There are 8 hidden switches. A switch that is on adds its own fixed numbers to the row, and there is some noise. The rows also spread widely along 12 directions, which tell nothing about the answers.
(in the rows, 128 means zero)
Some rows, each with its switches (1 for on, 0 for off) after it:
[152 139 135 117 135  74 117 147 122 141 127  88 177 198 130 136  93  99
 116 127 160  83 185 133  87 138 106 146 106  95 152  91 153 143 105 118
  88]
0 1 0 1 1 0 1 1
[143 141 116 126 166 103 118 134 127 141 132 139 125 131 113 136  93 121
  90 128 124 114 123 102 101 113 143 123 150 137 118 117 109 152 133  71
 106]
0 1 0 0 1 1 0 0
[165 153 126 115 176 142 104 122 114 146 168 110 151 109  52 116  67 148
 104  77  73 111 144 147 144 112 117 142 124 112  89 139 149 174 109 116
  96]
0 0 0 1 1 1 0 1
[154 129  50 148 146  91 133  97  85 131 140 152 125 169 117 144 144 163
 136 103 128 156 100 105 138  77 161 113 190 150 114 129 184  93 156  94
 141]
1 0 0 1 1 0 1 0
[155 158 138  50 106 144 150  92 165 132 121  99 160 205 120  90 125 131
 134 133 134 101 161 138 132 134 140 131  90 101 171 132 158 124 112 173
  92]
1 1 0 0 0 0 0 0
[119 149 106  57 130  93 169  96 158  91 106 123 138 232 154 166  80 103
 141 167 169 120 139 105 129 106 138 113 122  91 196 122 161 158 154 134
 117]
1 0 0 0 1 1 0 0
[160 133 134  37  93 120 180  87 128 155  91 108 152 185 137 107 144 141
 135  97 118 100 166 133 140  98 134 144  88  86 196 144 173  80 111 171
 108]
1 1 0 0 0 1 1 0
[137 105 128 112 122 125 142 103 130 149 128 143 147 141 113 129 148 141
 109  78 121 108 129 122 107 119 116 148 101 131 145 129 146  96 124 135
 102]
0 0 1 1 1 0 1 0
[141 117 135 106 146 104 136 125 142 130 124 104 125 142  97 135  75  93
  93 104 140 154 121 127 141  94 135 118 165 127 126 119 128 191 130 106
  94]
1 1 0 1 1 1 0 1
[119  74 149 161  91 136 147 151 138 172 133 104 125 126  93 109 173 101
 122  88 133 155 113 195 112 119 101 150 135 112 140 149 123  88  97 108
 115]
0 1 1 1 1 0 0 0
[ 94 114 122 160 119  77 136 145 144 123 137  91 146 159  91 130  90  92
 115 146 199 157 126 157 114 126  97 109 166 127 132 122 149 192 124 124
 112]
0 1 0 1 1 1 0 1
[133 118 103 155 145  86 132 126 143 123 132 133 126 172 121 129 130 120
  95 140 189 142 111  94 117 112 142 107 171 162 142 109 134 129 142 104
 115]
0 1 0 1 0 0 1 1
[150 118 123 112 109  95 122 123 119 147 125 112 162 151 116 134 112 107
 136 102 109 143 130 149 111 131 112 126 147 119 108 113 154 164 111 118
  93]
0 1 0 1 0 0 1 0
[156 163  66  87 175 122 117  98 153 110 165 125 145 167 123 102 102 125
 131 150 132 142 122  96 147 130 155  87 180 148 120 136 167 177 141 121
  77]
1 1 1 1 0 0 1 0
[131 102 145  97 100 149 149 111 158 141 133 117 137 124  97 117 116 114
 132 105 106 143 111 146 150 122 109 122 122 117 132 146 142 162 114 156
 102]
0 0 0 1 1 0 1 0
[156 108 137 151 132 144 139 150 144 153 149 130  89  96  81 111 113 132
 125 122  89 157  79 130 143 100 150 121 162 122 141 163 114 124 107  84
 141]
0 1 0 0 1 0 1 1
[145 142  96 128 127  98 125 124 123 141 128 100 138 145 103 114 117 144
 133 130 133 141 133 124 133 111 144 103 159 140 108 125 166 134 122 122
 131]
0 0 0 0 0 1 1 1
[129  95  97 139 158  77 116 139 142 124 140 121 133 178 134 182  99  58
 152 139 127 178  82 151 115 147 114 104 180 121 138 122 141 165 131  72
  90]
0 1 1 1 0 0 1 1
[160 107 122 125 110 115 144 128 127 132 129 143 128 160 112 152 124 134
 151  95  91 155  98 150 111 107 125 139 133 112 123 136 142 127 112 101
 129]
1 0 0 1 0 0 1 0
[121 129 141 120 128 164 111 108 130 161 167  67 175 139  44  90 115 100
  96  73 120 133 147 199 154 145  90 125 124 125  62 122 143 198 110 161
  69]
0 0 0 1 0 1 0 0
[137  80  78 100 112  99 129 124 155 153 115 109 117  82 125 136 125 108
 190 122  72 196  85 163 189 142 107 104 187 133 124 181 175 151 114 135
 105]
0 0 0 1 1 0 0 1
[ 95  62 131 116 108 122 164  99 146 141 135 125 127 101  74 152  96 101
 145  88 106 176  72 180 173 132  65 125 136 115 158 179 162 183 119 170
 106]
0 0 0 1 1 1 1 1
[135 135 131 115 109 130 128 149 160 129 138  92 141 123  99 102 103 111
 131 126 121 160 132 139 116 114 134 101 155 127  80 123 134 185 104 112
 107]
0 0 1 1 0 1 1 0
[149 149 115  72 146 108 160  92 147 101 135 130 148 217 111 153  68 120
 158 133 119 142 120 133 140 105 127 118 123  75 186 149 180 165 125 136
 112]
1 1 0 1 0 1 1 1
[139 128 109 115 133  74 137 124 130 135 113 140 145 129 141 106 133 152
  79 124 186  81 168  74 100 118 119 142 135 161 153 114 139 118 134 129
  97]
0 1 0 1 1 0 0 0

New rows, each followed by its switches (1 for on, 0 for off):
[141 111 133 144 149 122 134 157 130 133 152 123 116 135 118 129 117 106
  83 126 148  94 132 115 115 125 107 144 132 130 139 122  95 142 128  91
 103]
0 0 0 0 0 0 1 0
[141 102  89 117 145 131 168  74 103 137 143 165  98 119  88 138 147 186
 129  83 106 134  82 123 185  89 122 147 141 128 189 189 176  66 149 148
 142]
0 0 0 0 0 0 0 1
[145 106 118 143 123 101 111 195 195 129 136  93 123 133 132 119 106  83
 162 160 126 154 117 152  96 167 111 109 147 131 115 140 121 171  85  90
 102]
1 0 1 1 1 0 1 1
[124 121 112 113 122 113 139 128 144 146 141  90 154 165 127  92 139  96
 111 139 176 109 160 134 141 134 109 118 141 122 153 127 152 139 124 151
  84]
0 1 0 1 1 0 1 0
[160 146 173 115  71 118 136 133 138 148 105  82 156 216  96 123 100 112
 153 125 120 153 133 153  89  91 178 116 115  77 130  87 158 121  97 111
 150]
0 1 0 0 1 0 1 1
[112  96 118  95 112 116 159 113 160 109 144 148 142 131 107 161  86 125
 185 126  93 149  92 167 126 148  68 142 112  88 180 187 173 171 113 149
 106]
0 0 1 1 1 0 0 0
[122  90 112 122 100  58 158 100 100 144 101 165 152 107 127 130 147 182
  98  83 166  89 146 105  92 125  78 168 113 158 176 138 167  96 126 160
 111]
0 1 0 1 1 0 0 0
[155 115 122  95 120 117 124 119 167 144 105 117 135 140 121 130 127 123
 142 114 103 148 118 127 139 125 144 118 135 136 122 130 147 122 113 129
 108]
0 0 0 1 1 0 0 1
[109  94 128 123  89  96 172 142 185 107 118 142 115 142 131 129 114 120
 144 153 172 160  97 130  94 126 107 124 142 128 182 158 134 153 114 124
 122]
1 1 1 1 1 0 0 0
[161 135 130 113 136 127 128 129  96 175 124  86 151 215 137 120 177 106
  89  86 146  77 184 133 111  91 158 155 103  97 148  84 137  30 130  97
 108]
0 0 1 0 1 0 1 0
[115 120  77 178 179 123 103 121 169 116 184 184 119 140  86 140 103 132
 142 166 109 145  44 145  95 204  97 107 147 163 131 175 117 176 122  83
 104]
1 1 0 0 1 0 0 0
[132 157  88 146 143 115 134 155 172 117 161 143 135 192 119 111 129 145
 173 187 134 116 115 151  67 172 113 118 108 110 167 173 140 110  90  89
 131]
1 1 1 0 0 1 1 0
[132 137 105 151 151 107 140 153 125 127 156 109 110 131  95 120  90 134
 116 146 146 127 127 115 141  95 129 115 161 117 142 146 143 149 129  99
 141]
0 0 0 0 1 1 1 1
[135 103  73 143 102 128 106 100 112 196 124  74 147 140  99  67 226 128
 105  70 147 161 137 173 169 129 144 106 179 190  57 117 171  75 126 154
  95]
1 0 0 1 1 0 0 0
[132 158 104 155  79 138 123 105 164 146 132 116 160 200  89  71 178 156
 160 149 146 172 108 145 102 121 181  76 148 148  93 118 173  91 105 134
 149]
0 1 0 1 1 0 1 0
[118 157 109 141 120 112 136 147 165 119 141 102 142 180 105  97 113 120
 133 173 180 146 138 135 111 107 143  96 162 116 123 129 143 155 118 105
 132]
0 1 0 1 1 1 0 0
[136 146 100 116 151 138 134 102 160 131 144 137 139 196 126 109 152 121
 113 140 157 129 117  99 123 109 169 102 143 134 154 124 143  93 140 111
 109]
0 1 1 1 1 0 1 0
[136 112 112 113 101 109 146 126 131 159 115 112 151 142 118 107 159 142
 132  90 130 123 151 150 106 122 113 138 114 131 127 138 161  94 102 139
 112]
1 0 1 1 1 1 1 0
[145 157 137 107 132 129 129 110 169 115 139 141 151 164  81 134  71 153
 147 129  94 132 114 121 102 123 138 113  99 111 125 136 154 165 102 126
 130]
0 0 0 1 1 1 1 1
[124 114  90 139 140 115 138 128 138 125 154 123 120 140 113 109 140 131
 109 137 169 115 122 131 134 148  98 127 148 158 139 148 135 140 135 132
 102]
1 0 0 0 0 0 0 0
[107 135 147  73 108 139 147  99 199  93 133 132 150 179 108 147  65 109
 156 165 129 142  97 131 102 156 121 106 101 105 165 138 148 201 125 152
 106]
0 0 1 0 1 0 0 0
[ 94 102 123 152 102 134 157 125 148 144 140 109 136 186  97 126 159 100
 137 117 160 160 107 178 121 111 116 119 130 107 147 142 147 101 119 122
 132]
0 0 1 1 1 1 1 0
[127 150 136 126 130 113 154 119 179 108 132 156 130 128  87  94  99 186
  97 144 169 102 129  86  97 111 127 125 106 145 169 153 137 139 114 144
 138]
0 1 0 1 1 1 0 1
[128 105 147 150  94 117 113 145 157 160 115  92 138 144  92 117 136 106
 124 118 135 147 118 166 105 153 128 117 127 145  99 111 126 133 101 124
 117]
0 0 0 0 1 0 0 1
[131 125  75 169 173 124 106 148 158 170 154 114 123 156 103  97 182 112
 130 140 129 136 116 171 140 152 125 116 154 137 128 165 128  68 106  87
 108]
0 1 0 1 1 1 0 1
[138 163 127  66 157 145 115 112 183 118 134  95 148 188 121 130  80  74
 114 159 121 127 134 124 138 142 146  93 133 117 109 108 116 200 133 114
  76]
0 0 0 0 0 1 0 0
[129 148 112  79 113 135 136  93 149 149 132  97 180 185 101  93 150 135
 153 114 123 128 154 172 126 139 118 123 107 103 141 149 181 109 102 162
  93]
0 1 1 1 0 1 0 0
[142  92 118  99 120 104 142 121 123 159 107  79 118 138 135 132 125  79
 107 106 141 148 132 119 177  96 146 112 173 130 139 110 147 129 145 129
 102]
0 0 0 0 1 0 1 1
[149 126 118 130 122 119 151 158 163 115 137 158 117 147 130 130 145 162
 157 138 115 118 120 129  88 110 119 153 112 103 168 167 131  79 101  89
 141]
0 0 1 1 0 0 0 0
[177 139 110  87 181 142 143 127 151 138 151 128 118 160 124 112 131 132
 117 123 109  91 146 121 169 106 130 154 119  91 199 171 135  78 119 113
  97]
0 1 0 1 0 0 0 1
[165  76 172  80  88  62 132 130 117 152  55 106 137 151 154 193  78  52
  99  62 110 178 119 123  87  79 155 134 168 123  93  49 109 186 131  69
  85]
1 1 0 1 1 0 0 0
[127 100 139 154  97  94 140 123 122 167 115 123 149 131  82 118 137 141
 117  81 132 141 121 158  99 120 110 134 122 135 125 128 150 112  98 131
 127]
0 1 0 1 1 1 1 1
[149 131 168  82 130 175 152 111 174 123 156 129 134 128  86  96  95 126
 106 108 108 125 116 121 134 109 129 132 110 108 153 150 122 167 112 139
  93]
0 1 1 1 0 0 1 0
[128 120 144 119  97 125 133 137 180 131 123 120 135 165 114 126 119 102
 149 157 127 148 101 159  97 157 121 116 126 117 139 136 118 153 101 113
 113]
0 1 0 0 0 0 0 0
[149 139  83 141 172 152 135  85  62 149 185 124 118 113  53  94 129 161
  81  65 123 160 108 122 188  36 166 125 210 134 109 145 175 114 164 105
 118]
0 1 1 1 1 0 0 0
[156 135 117  80  74  93 129 148 180 141  95  73 167 150 143  88 141 139
 178 149 133 115 183 150 124 160 107 125 108 118 134 138 180 119  78 177
 105]
0 0 0 1 0 0 0 1
[103 115  66 128 158 106  89  93 171 157 134 123 161 141 117 116 142  79
 119 142 132 163  93 137 135 197 118  62 182 197  71 122 138 185 132 126
  56]
0 1 0 1 1 1 1 0
[119  89 173  52 105 134 154  81 162 149  84 134 143 155 118 178  96  80
 119  82  84 138  98 150 124 136 112 137  84 101 152 123 118 158 125 140
  87]
0 0 0 0 1 1 0 0
[122  99 100 141  80  77 175 133  82 133 128  82 134 181 124 127 137 115
 126 106 205 149 152 143 147  62 116 133 175 107 154 117 188 124 146 142
 138]
1 0 0 1 1 0 1 0
[159 117 124  82 118 124 172  94 111 138 126 148 140 155 123 133 147 167
 128  81 111  92 146 121 144  91 108 168  91  94 187 155 168  72 123 155
 118]
0 0 0 1 0 0 1 0
[110  75 103 138  87 103 150 119 161 155 100 140 116 121 115 126 169 118
 154 105 121 208  66 168 110 126 129 108 169 153 122 160 144 107 110 107
 126]
1 1 1 1 1 1 0 0
[140 115 129 137 189 106 111 157 141 145 141 130 130 155 142 140 129  77
  57 115 162  83 149 107  87 134 119 151 134 136 145  99  80 119 132  57
  64]
0 1 1 1 1 0 0 0
[102 111 138 148 107  92 135 146 156 137 130 110 134 107  81 113  88 125
 118 143 160 137 117 148 100 155  90 118 135 140 138 145 135 187 102 137
 117]
0 1 0 0 1 1 0 1
[152 106 159 155 110 137 152 138 156 138 131 134 100 181  90 133 133 120
 124 117 127 159  77 148 101 105 152 132 124 113 159 137 109  99 106  87
 147]
1 1 0 0 0 0 1 1
[152 136  93 142 118  97 117 105 107 150 117 127 151 216 126 128 177 146
 115 107 151 118 131 123  83 127 159 124 129 158 104  86 153  71 132 108
 127]
1 0 0 0 0 0 1 0
[129 112 103 155 136  96  91 141 117 160 150  97 149 121 100 124  99  80
 124 131 117 153 110 156 113 170 111  99 183 153  72 108 135 202 117  94
  82]
0 1 0 0 1 0 1 0
[139 129 118 123 151 124 139 144 122 138 155 106 131 128  97 114 112 115
 113 109 125 136 138 154 135  97 114 136 158 101 132 150 133 143 117  93
 100]
0 1 1 1 0 1 0 0
[111 116  87 141 156 112 160 114 163 117 149 151 101 135 104 123 119 133
 126 148 160 167  78 104 148  97 140  94 176 140 176 172 149 123 142 111
 134]
0 1 1 1 1 1 1 1
[130 102 129 136 115  88 149 127 134 138 128 130 139 129 104 122 116 137
 115 115 157 121 126 122 115 123 101 138 130 134 166 138 154 133 114 143
 115]
0 1 0 1 1 0 1 1
[121 139 143 123 142 141 147 134 145 125 164 139 133 123  75 117  77 142
 122 132 112 112 118 147  97 127 103 143 108  94 164 167 130 161 104 109
 117]
0 1 1 0 1 1 0 0
[129  97 118 138 140 106 142 122 121 150 123 146 116 173 128 162 141  97
 113 117 132 130  99 138 114 116 129 142 141 115 167 130 118  91 138  77
 116]
0 1 0 0 1 0 0 0
[145 127  89 145 173 140 127 121 114 143 163 128  89  88  74 123 100 139
 116 106  87 178  74 113 172  74 169  95 204 142 103 156 144 137 144  77
 137]
0 0 1 0 1 1 1 1
[141 134 121  71 103 126 130 101 167 145 107 107 169 175 132 109 145 126
 143 121 124 109 158 140 129 147 124 125  98 120 137 126 163 115 111 166
  91]
0 0 0 1 1 0 0 0
[155 131 116 124 121  82 129 123 118 154  98 108 146 187 118 142 139 123
 130 100 129 151 137 147 110  88 151 126 148 114 122 107 157  89 116  94
 127]
0 1 0 1 0 1 0 1
[149 109 147  92 106  97 135 141 163 111 109 142 126  96 123 140  72 131
 120 125 111 124 114 106  87 152 101 137 124 151 119 127 112 209 108 120
  98]
1 0 0 0 0 0 0 0
[140 124 114 117 119  94 121 129 117 138 132 110 143 114 109 114  98 122
 112 126 136 132 133 124 121 132 116 119 169 146 107 118 143 183 126 119
  96]
0 1 0 0 0 0 0 0
[155 118 109 136 140 109 109 120 139 143 120 124 120 170 107 150 121 117
 126 110 111 158  92 132 115 123 164 114 154 146 104 110 136 120 131  85
 121]
1 0 0 0 1 0 0 1
[109 123 124 183 152 130 137 149 145 123 163 150 106 139  85 131 112 129
  88 143 157 121  93 116  95 119 123 120 139 141 128 136  94 144 132  77
 140]
0 0 0 0 1 1 1 0
[157 130 114 143 125 130 101 151 141 151 148  95 139 112  79 107 119 136
 158 107  83 164 118 166 127 124 139 119 157 125  81 142 159 136  94 100
 120]
0 0 1 1 1 0 0 1
[149 120 124 132 156 138 123 111 167 127 137 156 105 175  95 159 110 125
 128 120  97 152  62 131 117 131 155 118 127 136 137 138 118 124 130  87
 127]
1 0 0 0 1 0 0 1
[174 150 129  94 169 153 141 113 101 141 154 136 118 135  99 125 104 149
  89  90  93  84 143 102 154  72 149 161 121  96 155 138 130 104 142 100
 116]
0 0 0 0 1 0 0 0
[146 202 123  94 156 169 118 103 194  96 176 134 153 149  65  66  75 200
 129 170 129  85 137  90 112 150 150 108  86 134 146 155 166 161 108 165
 119]
0 0 1 0 1 0 0 1
[136 149 129 131 130 173 142 127 163 137 163 116 122 153  92  72 146 147
 100 145 154  96 135 113 139 117 146 120 115 132 148 145 123 105 122 139
 127]
0 0 0 0 1 0 1 0
[142 138 105 119 143 116 131 134 158 132 133 110 130 197 118 135 111 111
 150 148 127 129 121 142 122 136 137 111 122 109 150 139 148 123 115 108
 125]
1 0 0 0 1 1 1 1
[130 118 115 112  91  92 134 134 160 131 119  96 152 137 114 112 111 136
 160 137 143 137 143 147 129 142 102 121 132 125 136 143 177 152 102 163
 114]
0 0 0 1 1 0 0 1
[127  91 105 151 145 107 144 123 156 133 142 152 116 159 116 145 144 113
 135 132 139 148  80 138 132 142 105 125 146 132 177 161 135 107 124 111
 115]
0 1 0 1 0 0 1 1
[140 125 134 123  95 134 107 159 175 163 144  65 166 122  83  65 122  91
 148 130 105 156 140 200 113 185  96 103 140 133  61 138 131 207  64 135
  77]
1 1 0 1 0 1 1 0
[161 144  82 140 208 138 127  98  92 147 176 184 109  66  75 103 115 186
  63  79  92 108 106  69 154  77 144 131 173 165 114 161 127 126 146  87
 111]
0 1 0 1 1 1 1 0
[144 125 134 114 168 174 156 128 159 126 176 113 112 213 100 141 119  89
 140 142 113 115 107 165 174 121 114 143 101  57 213 173 129  99 125 116
 116]
0 0 0 0 0 0 1 1
[147 134 124 139 163  73 122 150 113 130 147 108 158 173 121 137  85 109
  93 128 174  74 175 115  97 129  97 151 121 106 163 104 144 151 120 108
  91]
0 1 0 1 1 0 1 1
[130  67 161 119  42 131 199 147 138 160 108 106 111 127 112 106 162 135
 152  96 129 130 126 180 132 104  91 169  93  84 197 177 146  76  91 162
 147]
1 0 0 0 1 0 1 0
[135 154  97  79 143 140 147 116 164 148 125  74 142 241 145 104 159  72
 138 156 159 133 161 152 175  90 167 102 148  74 170 132 150  80 137 115
 104]
0 1 0 1 1 1 0 0
[155 114 158 159 119  98 120 164 107 151 140  90 145 165  85 145  83  91
 121  97 121 144 131 167  97  98 122 141 141  86 117 100 133 157  99  78
 121]
0 1 0 1 1 0 1 1
[146 126 112 103 111 107 143 105 126 129 129 150 157 150 100 143 117 170
 159  86  83 134 117 150  88 127 104 144 101 117 127 151 174 127  99 131
 120]
1 0 1 1 0 1 1 0
[173 132 137  95 156 136 128 113 128 145 146  99 142 162  92 114  89 106
  99  88 111 123 138 128 153  99 143 131 134 105 138 120 145 157 121 124
  85]
1 1 0 1 1 0 1 1
[122  84 126 128 127 142 158 120 142 128 148 128 107 126  99 143 127 100
 117 101 129 162  86 155 168  99 101 136 158 118 147 161 124 148 140 121
 109]
0 0 0 1 0 0 0 0
[135 116 160 135 123  82 164 147 109 109 144 122 132 107  78 143  39 135
  97 104 152 125 134 121 107  83  86 149 138 101 157 134 138 210 113 118
 124]
0 1 0 1 0 1 1 1
[134 122  97 117 173 142 134 126 161 152 134 132  96 153 131 128 142  85
 108 145 118 145  96 125 155 113 159 105 170 126 149 151  98 101 142  69
 108]
0 1 0 0 1 1 0 0
[126 148 120 113 130 102 137 110 148 128 116 127 158 192 126 116 147 134
  92 125 184 106 156 113  81 117 136 127 116 137 145 106 138 101 128 118
 103]
0 1 1 1 0 1 0 0
[112 111 131 134  93 115 148 131 171 128 115 141 128 126 102 125 124 142
 138 127 131 153 103 141 100 124 113 120 126 136 122 147 131 146 107 124
 136]
0 0 0 1 1 1 0 0
